The rows of a group lie close to one hidden flat surface of 13 dimensions, which may be shifted away from zero. Surfaces can cross.
In the rows, zero is written as 128.
Some rows, each with its group after it:
[141 154 162  89 145 113 181 140 101 102  94 142 128 145 142 106 122 151
 141 155 120]
N
[158 106 166 114 119 189 137 105 111 101  72 159 163 126  97 120  74  89
 126 142 113]
A
[147  76 137 119  53 145 100 117 134 105 145  93  57 162 129 107  97 108
 104 172 120]
J
[106 135 111  85  85 116 103 126 170 106 148 102 128 110 129  68 124 156
 138 161 100]
U
[120 150 141 122  69 157 136 134 107 148 116 124 124 135 124 132 121 143
 108 149  89]
A
[177 128 127 147 156 190 192 113 113 108 103 166 142 151 146 165 114  81
 148 106  99]
A
[124 138 139 180 136 193 119 141 145 143 124 158 116 203 174 123 113 166
 103 147 157]
K
[124 162 125 194  89  82  58 137 147 157 176 154  99 100 136  89 175 126
 112 104 141]
A
[ 98  47 110 148 116 114 126 117 138 172 124 105 110 143 108  95 105 113
 121 109 154]
N
[133 155 167 146 144 139 126 164  89 146  94 162 196 127  82  99 106  64
 194 132 116]
A
[149 111 104 132 156 209 141 117 166 120 135 141 175  85 145 201 138 122
 117 160 132]
N
[117 130 132 128 156 132 128 158 139 154 130 124 132 131 131 143 118 122
 138 125 132]
J
[145 139 122 134 138  97 151 122 116 111 149 134 140 107 148 109 141 121
 152 173 173]
U
[142 108 116 164 121 111 102 118 135 149 157 125  83 105 134 182 154 123
  94 146 163]
J
[184 127 141 115 144 126 137 129 152 108 120 154 108  73 128 148 154  81
 139  82 101]
N
[133  79 142 151 170 170 108 152 159 124 186 123 109 135 160 104 134  73
 133 100 156]
N
[128  72 154 117 176 142 142  82 153 122  94 160  96 126 143 124 108 144
  59 151 151]
N
[126 139 104 109 132 129 145 138 159 113 102 125 163 127 133 108  77 149
 163  70 141]
K
[107 112 105 132 140 102 124 105 129 123 131 116 130 119 122 130 144 158
 115 145 158]
J
[148 130 162 146 125 149 127 140 110 119 142 145 143 115 130 107 105 104
 129 140 183]
J
[126 138 136 116 161 110 137 131 101 114 138 119 134 130 134 134 131 139
 136 158 157]
K
[102  57 145 114 135 152 128 111 119 134 160 107  90 143 133  85 143  91
  85  97 113]
J
[131 123 115 108 119 194 129 130 120 144  92 114 182 134  86 212  31 103
 147 145 118]
A
[130 128 100 149 132 127 159  92 131 147 144 152 126 107 149 124  88 113
 119 147 148]
K
[121 138 112 110 143 141 121 163 133 112 130  86 170 156 137 154  93 179
 169 187 187]
U
[136 145 117 205  78 167 125  92 166 124 117 193 151 136 178  54 151 186
  94 149 178]
U
[ 93 153 141 115 138 123 136 118  77 140 163 117 107 121 141 163 141 152
  67  65 123]
J
[135 165 169  87  95 199 138 177  76 121 166  89  97 167 147 169  92 103
 100  65  85]
J
[148 138  91 164  32 153 147  99 170 166 142 152  93 118 169 108  99 133
  96 149 109]
K
[128 193  77 160  52 113 117 127 124 140 152 107 126 134 146 180 185 186
 120 140 112]
U
[130 165 150 152 159 147 134 159  86 156 174 140 148 122 139 154  86  82
 136 134 156]
A
[115 146 128 139 162 111 103 123 123 124 145 128 131 128 129 133 117 135
 130 108 174]
K
[146 150 125 159 135 130 159 139 137 137 106 162 165 126 149  85 126 131
 173 166 152]
U
[122 136 159 122 174  93 118 107 132 125  88 164 131 102 117 109 134 167
 104 156 154]
J
[119 133 111 135 113 118 120 119 134 138 121 124 140 117 118 145 105 151
 125 140 156]
N
[123 122 167  76  98 156 164 154  80 107  92  96 157 153 122 103 106 171
 125 171 154]
A
[134  82 177 141 154 164  96 165 120 129 134 130 130 143 124  95 113  94
 129 128 182]
A
[159 149 119 119 132 131 160 172  95 120 113 101 162 139 130 191 173 137
 166 146 134]
U
[162 186 144 138  20 116 128  97  67  72 122 140 113 128 118  96 136 122
 111  63  96]
U
[149  97  99 136 122 126 133  77 114 100 116 120 148  82 104 213 119 135
  94 142 186]
N
[134 144  95 159  95 115  78 115 153 121 114 129 139 136  96 162 123 127
 157 166 107]
A
[124 136 161 150 111  89 101 173 113 181 156 120  72 135 129 119 157 132
 108 115 151]
N
[152 132 134 137  63 109 104 184 172 183 140 125 128  57 134 111 172 144
 120 138 147]
K
[194  96 146 144  96  97 113 115 161 115 129 166  93  54 121  79 125  70
 137 151 167]
J
[152 123 165 128 143  99 100 145  83  63 115 110 136 155 105 111 171 117
 172 196 166]
J
[ 93 182 132 150 139 173 131 216 124 186 105 121 234 162 132 122  80 171
 191 161 180]
U
[102 182 164 116 113 135 135 204 125 189 135 112 129 151 158 115 141 174
 127 196 115]
K
[131  87 133 159 131 129 137 131 124 134 137 118  87 172 145 117 139 116
 114 113 159]
N
[105 130 115 123  86 122  98 158  89 131 204  59  91 143 127 171 144 129
 111 142 146]
A
[145 111 153 141  73 122 104  88  85 117 125 139 132  73  85 123 146 105
  88 131 146]
A
[125 152 122 133 100 139 117 155 121 142 129 109 140 155 125 141 140 138
 145 128 104]
K
[106 128  75 127 152  93 116  93 169 155 172 119  68 107 147 196 129 139
  92 123 100]
U
[112 114 100 172 161 107 109  87 140 170 118 170 172  92  83 152  92  84
 157 184 138]
K
[165 121 105 160  95 189 175 120 129 120 143 141 115 158 170 128 107  85
 131 108 107]
U
[119 121 126 153 139 102  79 127 155 153 124 133 128 107 109 164 182 161
 112 199 140]
J
[170 114 101 124 142 106 159  85 145  85 112 144 130 105 134 136 141 101
 166 172 112]
K
[124 157 114 114 133  70 120 131 131 115 107 123 143 112 111 121 148 144
 164 146 121]
J
[134 104 143 111 153 136 126  92 158  88 103 163 130 106 126  84 115 130
 108  97 143]
J
[124 150 139 108 128  78 134 109  93 116 104 135 140 110  95 129 167 128
 135 143  96]
K
[138  80 115 110 153 177 170 105 152  88 141 132 145 115 160 110 113 110
 119  90 148]
J
[128  92 117 109 122 114  92 122 155 125 154 107 138  52 108 140 133 121
 113 151 156]
N
[123 152 104 137 122 132 129 131 124 130 125 126 150 142 130 148 132 130
 160 142 105]
U
[139  89 131  90 151 100  82 111 152  90 143 116  96 111  90 120 103  69
 158 145  99]
K
[138 162 116 170  87 141 118 145 122 159 119 123 149 127 133 185 112 185
 114 185 190]
A
[149 130 151  97 129 153 175 178 132 171 119 123  91 148 148 150  60 110
 127  91 113]
U
[149 134 117 164 117  96 176 140 130 165 122 149 117 111 158 103 196 126
 136 121 117]
N
[173  97 165 175 139 178 149 166 102 133 179 140 115 120 170 122 243  74
 122 135 147]
K
[104 159 131 142  74 154 135  85  76 143 112 143 128 140 113 146 114 166
  63 141 102]
N
[129 114 115 139 132 121 125 118 162 149 116 137 124 119 134 128 120 153
 111 143 139]
N
[120 140 141 148 103 146 112 143 113 180  43 145 213 122  61 166  90 160
 141 202 151]
A
[103 134 148 113  93 129 105 129 145 132 147 130 116 118 154  57  89 167
  92 140 174]
U
[ 88 129 141  91 108 141  65 190 147 146 149  67 121 151 116 146  76 168
 124  84 161]
K
[110 153 128 135 124 128 137 103 112 147 131 146 139 122 128 134 111 135
 107 137 112]
A
[142 122 122 124 119 149 116 165 126 154 187  93  96 108 145 207 164 112
 107 137 134]
N
[122 154 149 130 113 127 128 149 106 144 138 129 129 134 132 123  87 133
 122 111 153]
U

New rows. What belongs after each?
[134 173 129 110 176 100 110 157 146  91 181 116 116 135 153 108  88 107
 194 205 170]
K
[188  98 117 146 111 131 145 114 164 100 133 144 103 105 160 129 175 110
 136 190 147]
K
[109  91 111 104 131 136 190 104 140 141 115 130 108 152 162  90 134 142
 110 156  88]
N
[124 151 159 180 113 169 120 115  59 172 109 172 177 129  88 152 136  74
 119 158  89]
A
[122 116 109 134  88  74  62 139 164 197 119 102 110  74  78 190 108 154
 103 123 159]
N
[112 158 143 180 149 110 179 160  55 200 148 138 129 160 149 138 144 123
 125  93 149]
N
[153 192 106 175 110 160 109 118 157 129 131 177 146 116 149 161  51 130
 146 144 149]
A
[137 148 129 115 152 108 155 128 103 101 132 131 155 103 131 120 173 127
 148 120 128]
J
[136 109 106 140 117 143 115 136 192 155 106 147 154 110 122 102  91 118
 160  86 121]
K
[134 129 115 150 112 160 143 128 132 144 153 128 142 113 149 150 136 128
 110 132 138]
J
[127 118 108 119 174 130 175 146 141 125  60 119 191 161 116 154 109 162
 188 144 140]
A
[142  87 138 139 124 170 126 118 129 160  65 139 174 113  79 186 102 122
 122 157 139]
A
[146 122  62  78  87  82 148 137 196 121 113  88 127 103 123 129 126 135
 192 161  70]
J
[154 123 108 120 143 145 173  87 152  90 112 155 109 138 157 127  59 118
 124 100 133]
U
[114 112 114  89 178 182 148 132 168 100 150 115 118 168 163 124  77 103
 149 109  94]
N
[109  80 130 123 142 154 159 163 125 198 112 100 142 141 123 163 127 139
 121 172 139]
N
[140 138 111 166 143  64  86 142 123 114 114 105  91 177 103 176 191 128
 167 129 107]
J
[143 102 140 111 120 139  79 151 139 104 160 102 119 103 105 139 138  77
 143 114 126]
J
[129 153 154 119 118 118 145 170 114 141 128 110 129 142 146 121 131 166
 131 176 163]
A
[125 105 105 132 145 101 120 133 156 130 124 101 120 117 127 145 144 163
 128 123 163]
A
[114 109 115 109 139 116 122 127 137 142 151 110 106 110 128 152 102 114
 121 167 146]
K
[144 189 199 138 115 136  90 147  61 100  90 141 117 153 103 185  94 176
  92 137 185]
N
[109 139 156 104 204 155 150 161 118 123  87 141 186 148 130 120 177 151
 157 140 106]
J
[ 84 148 147 151  99  86 118 155 113 178 160 127 100 153 145  48 142 167
 109 145 158]
N
[152 111 149 117 175 150 112 152 151 119 122 138 107 138 126 147  90  81
 157 166 126]
A
[132 115 134 123 108  92 124 180 128 152 121  87 113 147 128 134 145 170
 141 186 183]
N
[137 164 108 167 112 129 139 100 136 142 127 150  78 145 159 175 141 155
  86  98 102]
N
[ 94  73 159 134 167 132 123  96 137 131  89 171 142 137 119  33 184 119
 107 122  99]
J
[ 91 144 151 144 142 159 138 136  83 142 128 141 176 170 137  98 173 150
 133 215 124]
U
[131 135 122 111 117 151 119 107 159 105 114 152 180  90 110  77  93 113
 150 113 109]
N
[106 100  82 119 159  63 193 109 143 187 113 129 112 117 126 132  99 116
 139  75  99]
N
[171  97 120 119 120 105 179 128 109 114 129 108  83 132 138 135 162  74
 143  77  84]
N
[135 153 147 155 138 140 138 137  66 100 147 122 129 167 137 156 210 128
 134 175 131]
K
[134 131 148 102 151 168 122 140 134 101 118 134 165 121 124 117  82 109
 154 119 130]
N
[149 135 105 152 144 136  81 112 145  67 141 131 153 113 116 150 138 104
 154  39 142]
J
[118 141 164 136 130 151 100 171 101 159 131 113 155 152 110 144  96 125
 143 191 161]
A
[132 160 121 154 169 165 149 154 133 139 132 145 170 137 160 154 113 149
 146 141 169]
N
[122 135 121 134  77 123 126 151 146 189 151 117  86 132 140 102  44  95
 133  80 109]
J
[126 179 120 165  71 150 112 155 134 116 145 134 159 171 160  66 135 158
 159 147 128]
N
[105 135 107 134 152 133 145 107 156 165 133 157 125 109 142 134 143 138
  97 102  85]
U
[ 89 121 124 139 158 131  95 140 124 146 188 110 110 141 142 152 126 122
 106 123 149]
A
[114  97 114 100 121 110 145 106 127 177  92 111 116 118  96 176 132 140
 102 164  78]
K
[ 80 112 128 130 112 133 132 108 105 181 143 114 125 117 118 145  63 163
  60 142 181]
K
[144 124 146 128 149 178 165  95 120 120  80 171 143 137 128 156  88 128
 110 175 124]
A
[128  90 132 168 115 157 158 133 138 176  67 150 120 198 134 107 135 141
 125 133 110]
N
[116 161 169 101 136 124 155 126  99 167  99 167 167  68 102 105 121 112
 114 116  92]
N
[153 173 167  96 165 116 133 148 130 137 148 149 115  53 148 165 163 122
  94 128 116]
N
[129 118 118 108 136 139 170 102 104 117 155 129 126 102 140 128 139  94
 120 103  97]
N
[113 193 122 141 111  73 152 139  62 130 145 122 174 122 122  93  92 138
 176 131 190]
J
[157 136 136 123 100 150 132 178 143 128 116 111 135 128 140 143 152 160
 138 121 143]
U
[ 80 103 168 189 162 140  99 105 118 136  91 181 170 159 115  46 144 160
  99 131 188]
A
[ 99 151 161 150 149 109  64 127 144 166 100 157  93 143 109 140  80 167
  79  93 144]
J
[167 104 135 164 143 139 150 114 178 146  41 189 154 111 131 114 129 164
 116 129 156]
A
[100 102 126  99 158 167 134 108 142 102 120 119 148 146 135 127 145 168
  96 120 111]
J
[176 186 157 155  82 103  74 176 123 112 110 132  97 170 108 138  76 102
 188 116 137]
J
[128 161 156 140 114 179 108 127 111  93 149 144 117 184 153  93  86 122
 128 169 129]
A
[117 151 229  92 138  96  91 162 107 150 123 135  61 108 130 112 148 172
  48 179 152]
N
[148 140  95 127 145  83 180 124  98 116 129 111 120 136 135 169 108 112
 166  85 150]
N
[143 117 132  93 125  83 190 120  95 153 143 125 131  50 124 123 172  94
 130 193 113]
K
[157 157 117 194 100  90  96 136 122 125 142 129  83 158 147 177 161 161
 128 175 191]
U
[149 122 144  99 162 116 114 201 182 160  92 104 113 106 125 195 106 178
 122  79 176]
U
[ 93 162  95 139 110 130 110  82  94  50 175 113 150 173 135  95  99 133
 150 108 138]
A
[175  81 140 149 120  70 137 166  95 164  76  94  77 144  84 202 144 113
 140  98 176]
N
[161 151 167  88 141 133 108 103 130  77  89 157 132  87  90 144  68 104
 127  80 115]
N
[136 133 120 115 118 114 137 150 146 151  70 116 178 105  91 155 102 156
 160 154 140]
A
[143  86 100 146 114 148 147 100 163 142 108 142 146 103 129 136  92 132
 118 139 162]
K
[ 95  87 118 104 129 121 165 111 115 157  99 112 133 150 108 128  84 152
 114 149 131]
N
[162 116 144  96 191 151 177 151 147 126 128 147 132  85 151 139 115 100
 137 104 148]
J
[100 127 151  69 110 110 139 137  78 131 156  98 150  84 106  86 121 101
 132 133 108]
N
[197 160  98 177 118 120 155 124  80  90 135 128 129 128 128 218 121  87
 169  77 171]
U
[195  63 129 122 143 147 162 138 146  86  97 115 135 112 122 160 148 104
 159  95 170]
A
[140 105 100 133 163 126 133 152 144 133 163  98 109 151 138 164 134  90
 179 180 126]
U
